The rows are grouped in 4 ways, from coarse to fine. Each group lies inside one group of the grouping before and may be the whole of it. The rows also spread widely along 10 directions, which tell nothing about the answers.
(in the rows, 128 means zero)
Known rows, each followed by its group in each grouping:
[127 172 117 128 115 109 122 126 108 120 148 150 145 103 163  84 114  98
 102 137 184  97 138 142 135 108 128 123] | puze Z_719 Z_467 Z_505
[150 119 123  95 170 104  89 125  77 134 163 124 140 119 136  68 129 133
 125 143 188  73 144 140 125 103 117  94] | navat Z_271 Z_900 Z_143
[190  96  84 170 207  97 103  77 135 123 125 118  66 132  98 114 116 139
 113 122 158 142 138 150  61  71 134 155] | navat Z_868 Z_82 Z_556
[137 156 121 133  83  90 171 173 127 156 122 112 164 111 144 132 123  99
 127  70 158 124 137 137 169 154 117 155] | navat Z_868 Z_82 Z_157
[136 189  72 126 116 102  85  72 139 137 124 110 139 145 112 106  75 131
 108 164 159 146  86 124  98 117 164 111] | dure Z_655 Z_407 Z_822
[ 92 131 111 113 121 126  97 198 111 197 145 148 178 165 203 165 168 153
 141 157 158 113 133 123 108 146  92 147] | navat Z_868 Z_398 Z_711
[ 91 174  98 149  80 108 147 144 179 125 107 123 149 121 159 171 109 126
 116 103 152 189  93 138 127 141 161 148] | puze Z_237 Z_603 Z_839
[ 90 163 111 154 104 135 139 168 148 132 164 167 181 106 187 135 158 111
 121 110 172 101 151 145 127 137 102 130] | navat Z_298 Z_525 Z_713
[142 153 159  86  87  97 113 157  64 148 115 120 101 138 142  73 135 100
 128 144 163  95 115 107 187 135 132  94] | puze Z_237 Z_29 Z_820
[174 115 118 130 177 112 115 137 118 172 143 111 131 152 113 162 198 130
 117 140 133 102 131  92  99 126 109 131] | navat Z_271 Z_236 Z_690
[124  45 131 110 170 144  96 221 116 146 178 147 135 174  99 169 182 173
 165 131 117  81 186 149  62 179  83 146] | navat Z_614 Z_402 Z_744
[139 161  77 112 163  94 101 105 151 148 136 107 193 162 117 144 152 158
 105 155 154 112  85 102  98 119 131  95] | puze Z_237 Z_34 Z_204
[142 125 121 106 184 132 135 127 131 131 210 117 190  85  97 134 188 135
 100 126 142  87 131 117 103 154 135  79] | navat Z_614 Z_973 Z_753
[116  95 101 116 157 121  73 156 129 142 150 137 118 159 124 148 108 171
 145 148 130 147 133 152  50 137 141 148] | puze Z_237 Z_29 Z_509
[169 123  87 123 151  90 118  90 162 114 125  75 148 137  62 126  90 143
 126 102 148 143  97 136  93 135 155 114] | navat Z_298 Z_262 Z_731
[155 118 100 123 149 116  88 155 117 168 152 138 150 159 103 130 117 134
 146 128 135  92 167 150  74 151 100 154] | dure Z_977 Z_182 Z_306
[141 130 108  80 145 119  40 124 121 160 180 109 171 147  77 128  95 162
 151 173 129 111 101 117  55 170 152 107] | navat Z_271 Z_900 Z_601
[152 163 121 177 121 134 123 110 146 135 143 140  97 110 120 143 167  89
 106 134 140 129 123 105 107 123 136 134] | navat Z_298 Z_525 Z_651
[128  67 154  79 143 126 108 210  88 146 205 128 169 103  83 130 111 147
 170  93 119  88 187 169  87 219 131 143] | navat Z_614 Z_402 Z_101
[130 150  96 143 134  92 149 137 137 150 140 114 183  96 166 131 110 123
 113  84 174 142 132 154 128 125 126 160] | navat Z_868 Z_398 Z_935
[133 137  69 155 162  99 128 127 134 105 117 149 130 158 160  94 149 130
 108 125 203  91 151 168 127  73  77 114] | dure Z_406 Z_175 Z_455
[144 130 111 128 141 104 145 124 147 113 139  94 145 122  91 120 135 126
 124  98 159 126 112 132 127 137 135 106] | navat Z_298 Z_525 Z_651
[124 137 141 136 107 139 124 142 137 113 172 133 118  96 104 116 143 104
 127 121 137 120 132 126 117 159 147 109] | navat Z_298 Z_525 Z_651
[157 129 119 137  91  93 174 122 177 115 108  54 103  99  51 145  61 100
 122  49 116 215 106 156 135 181 200 156] | dure Z_977 Z_182 Z_306
[181  79 116  74 212  81 155 113 130 110 179  50 179  91  44  95 135 150
 117  68 161 109 121 149 125 135 148  74] | navat Z_271 Z_900 Z_601
[ 97 111 168  83 113 135 148 182 107 152 161  99 144 104 157 137 166 125
 130 113 153 151 118 115 159 180 163  90] | navat Z_298 Z_262 Z_731
[ 64 140 111  90 120 112 138 183 129 165 122  93 189 147 199 154 129 165
 143 118 184 179  85 132 149 156 140 114] | navat Z_298 Z_525 Z_651
[155 135  73  97 188  85 139  92 173 106 144  78 208 147  62 131 155 167
 101 118 162 105  81 115 106 117 134  65] | puze Z_237 Z_603 Z_839
[173 124 102 116 171  92 131 127 124 171 112  76 153 168  96 154 171 143
 128 120 153 118  98  95 125 130 112 117] | navat Z_298 Z_525 Z_651
[142  82 138  99 156 118 102 130 121 118 160  93 104 130  71 107 120 144
 144 125 140 136 118 134  93 156 166  98] | navat Z_298 Z_525 Z_713
[122 107 119 103 152 116  77 151  97 130 178 142 147 108 139  84  81 144
 148 124 170 103 164 178  86 133 130 135] | navat Z_271 Z_900 Z_143
[157  75 129 100 151  96 176 172 139 133 140  61 155 122  59 172 145 144
 135  56 124 144 127 137 133 191 143 133] | navat Z_614 Z_402 Z_101
[150 163  88  93 163  69 122 101 104 161 119  75 198 116 156 101  95 142
 116 110 202 128  92 133 149 104 136 110] | navat Z_271 Z_900 Z_601
[ 52 174 121 126  77 175  86 164 162 135 169 163 143 154 175 151 166 129
 118 200 146 141 102 110 104 161 141  83] | dure Z_977 Z_182 Z_306
[166 122 149 133 135 127 170 125 141 124 150  92 115 106  90 141 208  94
  96 104 136 120 117  90 151 143 145  84] | navat Z_298 Z_262 Z_731
[185 140 120 139 112  72 164 166  97 202  80  91 138 156 148 154 166  99
 124  85 156 114 130 103 182 129  86 176] | navat Z_868 Z_398 Z_935

New rows, each followed by its group in each grouping:
[178 177 120 137  82  64 130 109  99 136  72 108  92 128 115  92  80  85
 119 101 164 126 114 126 170 112 144 151] | puze Z_237 Z_603 Z_839
[ 99 164  70 157 111 125 129  97 197  94 123 121 113 145 125 141 120 137
  98 141 157 181  90 139 101 112 161 109] | dure Z_655 Z_407 Z_822
[137 121 133 132 149 114 140 131 111 116 154 123 115 108 148  89 171 113
 101 126 179 106 135 130 148 101 121  96] | navat Z_868 Z_398 Z_935
[141 134 165 106  88  96 141 159  87 131 126 119  95 106 128  88 131  89
 122 101 150 118 139 130 179 150 152 118] | puze Z_237 Z_34 Z_204
[ 77 141 131 127 113 125 124 130 123  82 140 129  96 101 176  70 103 122
 122 128 199 158 114 161 145 109 159  89] | navat Z_298 Z_525 Z_651
[180 111 143 137 153 115 139 155 106 159 166 144 125  99  94 143 176 100
 120  97 119  86 181 126 105 148 119 154] | puze Z_237 Z_603 Z_839
[129 162  78  86 164  65 135  84 139 102 121  57 203 134 130  79 100 159
 103 117 211 128  64 132 157  96 142  59] | navat Z_271 Z_236 Z_690
[168 146 130  86 160  98 135 103 108 155 155  70 179 120  90 108 179 122
 106 133 164  89  87  78 154 138 143  57] | navat Z_298 Z_525 Z_713
[185 174 109 139  84 106  72 110 120 142 137 136 120 143  54  92  72  86
 138 140 122  78 144 131  97 159 125 145] | dure Z_977 Z_182 Z_306
[151 161 105 127 158 104 118 100 117 167 135  93 158 113 135 133 131 125
 114 129 163 142  97 106 115 123 150 122] | navat Z_298 Z_525 Z_651
[153 106 118 141 156 109 123 184  61 220  76 147  61 211 208 157 214 127
 125 152 169 113 166 108 145  90  65 171] | dure Z_655 Z_407 Z_822
[120 154  62 145 163 103 117 102 170 130 117 103 170 152 140 149 119 160
 120 127 177 158  86 133  91 106 129 123] | navat Z_298 Z_525 Z_651
[126 147  85 189 147 134 124 119 173  78 180 187 141  86 150 106 139 108
 102 106 178  89 176 181  85  86  96 134] | navat Z_271 Z_900 Z_601
[126  85 110  95 155 114 129 154 158 128 135  81 154 172  92 155 156 170
 138 116 146 139 100 124 106 157 132  89] | navat Z_298 Z_262 Z_731
[123 125 163  81 103 141 102 165 124 147 190 122 143 123  69 149 172 126
 132 156 101 112 112  88 104 202 170  85] | puze Z_237 Z_603 Z_839
[ 91 117 141  93 164 169  66 141 114 154 232 144 173  84 142 135 136 150
 132 172 133 131 135 127  46 176 176  94] | navat Z_298 Z_262 Z_731
[121 119 107 131 134 101 176 166 160 139 146  95 187 107 141 158 145 134
 117  69 155 151 125 148 136 151 126 142] | navat Z_868 Z_398 Z_935
[ 94 180  87 145 111 124  78 138 136 166 153 152 186 110 176 145  65 136
 146 131 157 150 128 153  69 152 141 174] | navat Z_298 Z_525 Z_651
[122 158 108 140 105 115 106 127 152 104 138 148 123 142 122 116 142 120
 112 147 149 108 117 126 114 123 132 106] | puze Z_237 Z_34 Z_204
[129 117 118 134 162 124 132 160 126 136 150 156 136 136 153 141 199 133
 111 129 160  94 155 128 111 111 100 119] | puze Z_237 Z_603 Z_839
[124 163 111 111 126 103 115 128 120 140 125 125 151 143 150 119 148 133
 112 148 172 114 101 111 136 116 133  97] | puze Z_237 Z_603 Z_839
[179 137 114 143 126  91 123 118 119 176 101  86 108 134 106 154 114 110
 133 103 136 158 110 110 117 141 150 168] | navat Z_298 Z_525 Z_713
[ 85 171 120 142  78 139 128 149 153 114 164 145 136  91 149 128 119 103
 114 127 150 155 126 149 127 161 164 116] | dure Z_406 Z_175 Z_455
[157  96 106 154 181 114 149 109 180  95 146 109  99 120  78 155 180 134
  93 108 127 151 122 129  88 113 155 113] | puze Z_237 Z_34 Z_204
[ 50 126 138 111 119 164 128 173 159  87 195 155 137 109 164 129 188 143
 106 155 153 140 117 133 117 141 152  61] | puze Z_237 Z_29 Z_509
[167  94 125 117 145  94 138 176 118 135 145 116 143 140  91 122 149 126
 143  84 141  76 170 146 125 150  88 143] | navat Z_271 Z_236 Z_690
[159 132 128 128 140 111 135 133 108 166 126 106 130 128 140 141 163 112
 115 119 157 124 124 104 136 131 130 124] | navat Z_298 Z_262 Z_731
[ 99 108 115 133 150 130 163 191 159 164 165 127 178 116 170 187 189 149
 124  97 147 150 139 137 112 154 117 142] | navat Z_868 Z_82 Z_556
[137 155 108 115 178  87 154  85 112 172 104  46 145  92 172 142 118 133
 100 105 189 219  62 109 149 107 194 118] | navat Z_298 Z_525 Z_651
[ 86 174 156 104  84 123 118 130 105 127 160 109 131  61 175  94  85 101
 114 130 168 176  99 130 155 155 201 104] | navat Z_271 Z_236 Z_690
[ 74 107 149 110 132 156 151 166 164 118 185 102 139  92 129 162 170 140
 124 114 135 187 103 125 113 179 182  88] | navat Z_298 Z_525 Z_651
[137 189 123  89  89  81  99 146  62 197 112 109 172 142 173  91  94 115
 136 145 185 102 103 106 170 137 124 127] | navat Z_868 Z_82 Z_157
[ 95 144 135 124  97 125 117 171 104 134 111 141 101 167 187 106 166 122
 134 152 189 115 115 118 163 117 103 100] | navat Z_298 Z_525 Z_651
[142 158  90 158  88 109 116 174 159 167 127 154 161 161 119 189 136 120
 137 112 109 108 144 126  92 161  95 188] | puze Z_237 Z_29 Z_509
[130  98 114 121 155 113 116 166 108 138 152 142 153 127 152 109 116 139
 145  95 170  98 177 174 102 134  99 145] | navat Z_298 Z_262 Z_731
[149 136 124  98 119 104  93 163  98 173 139 125 146 159 109 134 141 130
 140 146 129  92 127 108 116 156 118 128] | puze Z_237 Z_29 Z_509
[222  85 103 169 191  89 116 132  93 191  91 111  74 162  99 187 152 126
 132 102 125 126 162 122  80 117 101 215] | navat Z_614 Z_402 Z_101
[ 69  95 105 101 150 121 118 186 143 139 151 119 168 130 188 150 111 179
 148 107 177 176 127 177  99 145 137 136] | navat Z_271 Z_900 Z_601
[159 106 102  82 149  80  76 138 104 137 146 100 162 143  80  86  56 157
 163 109 161  96 135 168  93 146 125 132] | navat Z_271 Z_900 Z_601
[193  99  91 141 243 110 107  96 114 174 157 113 130 143 113 148 193 149
 102 149 153 106 134 104  59  82 112 129] | navat Z_868 Z_82 Z_157
[112 126 142 114 115 115 147 139 116  98 145 101 117  92 129 109 119 119
 115 107 168 150 115 143 154 149 169  99] | navat Z_614 Z_402 Z_101
[148 136 128  80 125 119  52 116 113 159 149  92 121 168  76 126 134 146
 137 196 134 123  71  79  97 154 160  80] | navat Z_271 Z_900 Z_601
[170 139 106 111 147  92 119 143 118 166 134 117 175 152  98 144 158 133
 126 120 140  82 130 108 115 140 107 128] | puze Z_237 Z_603 Z_839
[117 191 135 179  76 130 198 152 149 136 113 135 124 108 190 155 225  65
  87 103 173 129 114  89 203 118 107 114] | navat Z_298 Z_525 Z_651
[171 113  85  98 215  70 111 118  66 160 101  93 159 176 154 104 149 165
 119 138 210  81 121 128 135  80  84 108] | navat Z_614 Z_402 Z_101
[194  99 125 101 132  63 103 174  59 209  68  95  93 196 119 140  93 130
 160 116 141 124 141 125 126 141 107 204] | puze Z_719 Z_467 Z_505
[ 65 194 130 103  97 125  94 119  98 172 116 112 116 110 237 135 112 130
 100 189 177 218  53  96 144 117 208 104] | puze Z_237 Z_29 Z_509
[ 99  99 160 104 129 129 144 203 107 157 147 135 115 135 173 153 205 131
 125 125 143 136 141 118 146 155 133 116] | puze Z_237 Z_34 Z_204
[149 136 114 139 139 110 125 152 122 197 142 110 162 107 131 178 113 121
 142  91 128 158 139 130  94 167 144 190] | navat Z_298 Z_525 Z_651
[130 153 110 126 159 127 125 136 125 166 169 132 179 128 159 143 200 130
 101 156 165  96 115  95 116 117 112  97] | navat Z_868 Z_82 Z_157
[119 170 132 126  81 124  98 158  99 141 130 151 129 155 154  96 152 105
 137 159 172  75 126 107 151 135  97 105] | navat Z_298 Z_525 Z_651
[ 80 130 118 179  31 128 143 201 175  68 117 176  77 130 145 134  86 104
 151  77 143 145 164 198 132 164 110 178] | navat Z_614 Z_973 Z_753
[199 132  98 106 163  57 183 132 142 195  98  42 197 141  72 199 161 137
 115  62 126 146  92  92 144 157 137 149] | puze Z_237 Z_603 Z_839
[142 119 155  84 104 105 130 178 110 167 137  97 138 137  89 155 151 127
 140 115 118 129 114 101 138 189 153 121] | puze Z_237 Z_603 Z_839
[128 107 127 100 156 118 116 134 132 152 169  86 141 108 100 145 112 153
 131 124 132 177 102 127  85 163 188 121] | navat Z_868 Z_82 Z_157
[120 128  93 126 139 127  88 131 167 130 159 121 151 141 110 154 125 155
 132 144 143 143 106 134  71 142 141 120] | navat Z_271 Z_900 Z_601
[125 109 105 106 149 120 111 139 151 108 153 109 140 155  87 108 121 150
 131 129 153 121 126 153  98 144 131  92] | dure Z_977 Z_182 Z_306
[154 108 107  70 172  71 152 152 117 134 127  75 190 155 100 109 146 160
 127  90 167  96 110 135 156 132 110  87] | puze Z_237 Z_29 Z_820
[129 133 111 115 129 129  96 147 151 142 178 118 180 133  75 146 126 143
 147 130 122 111 119 123  74 181 135 118] | navat Z_298 Z_525 Z_651
[121 162  80 124  89  69 127 184 115 181  59 121 165 196 191 154 109 142
 142 107 174 130 115 137 158 121  83 176] | puze Z_237 Z_29 Z_509
[134 127 126 127 141 116 132 122 146 106 176 106 140  72 100 116 107 119
 116  96 140 145 134 151 102 150 167 124] | navat Z_271 Z_236 Z_690
[115 102  68 133 165  91 120 158 149 122 109 126 159 197 165 126 147 177
 132 123 194 109 129 160 110  89  65 129] | navat Z_868 Z_398 Z_935
[205 105 135 114 163  67 128 148  60 202 108  83 116 123 121 127 111 112
 143  79 145 121 158 130 136 138 122 188] | navat Z_271 Z_236 Z_690
[ 84  77 100 116 146 119 171 240 140 168 134 139 171 167 184 180 172 167
 147  72 157 140 182 180 124 161  79 169] | dure Z_655 Z_407 Z_822
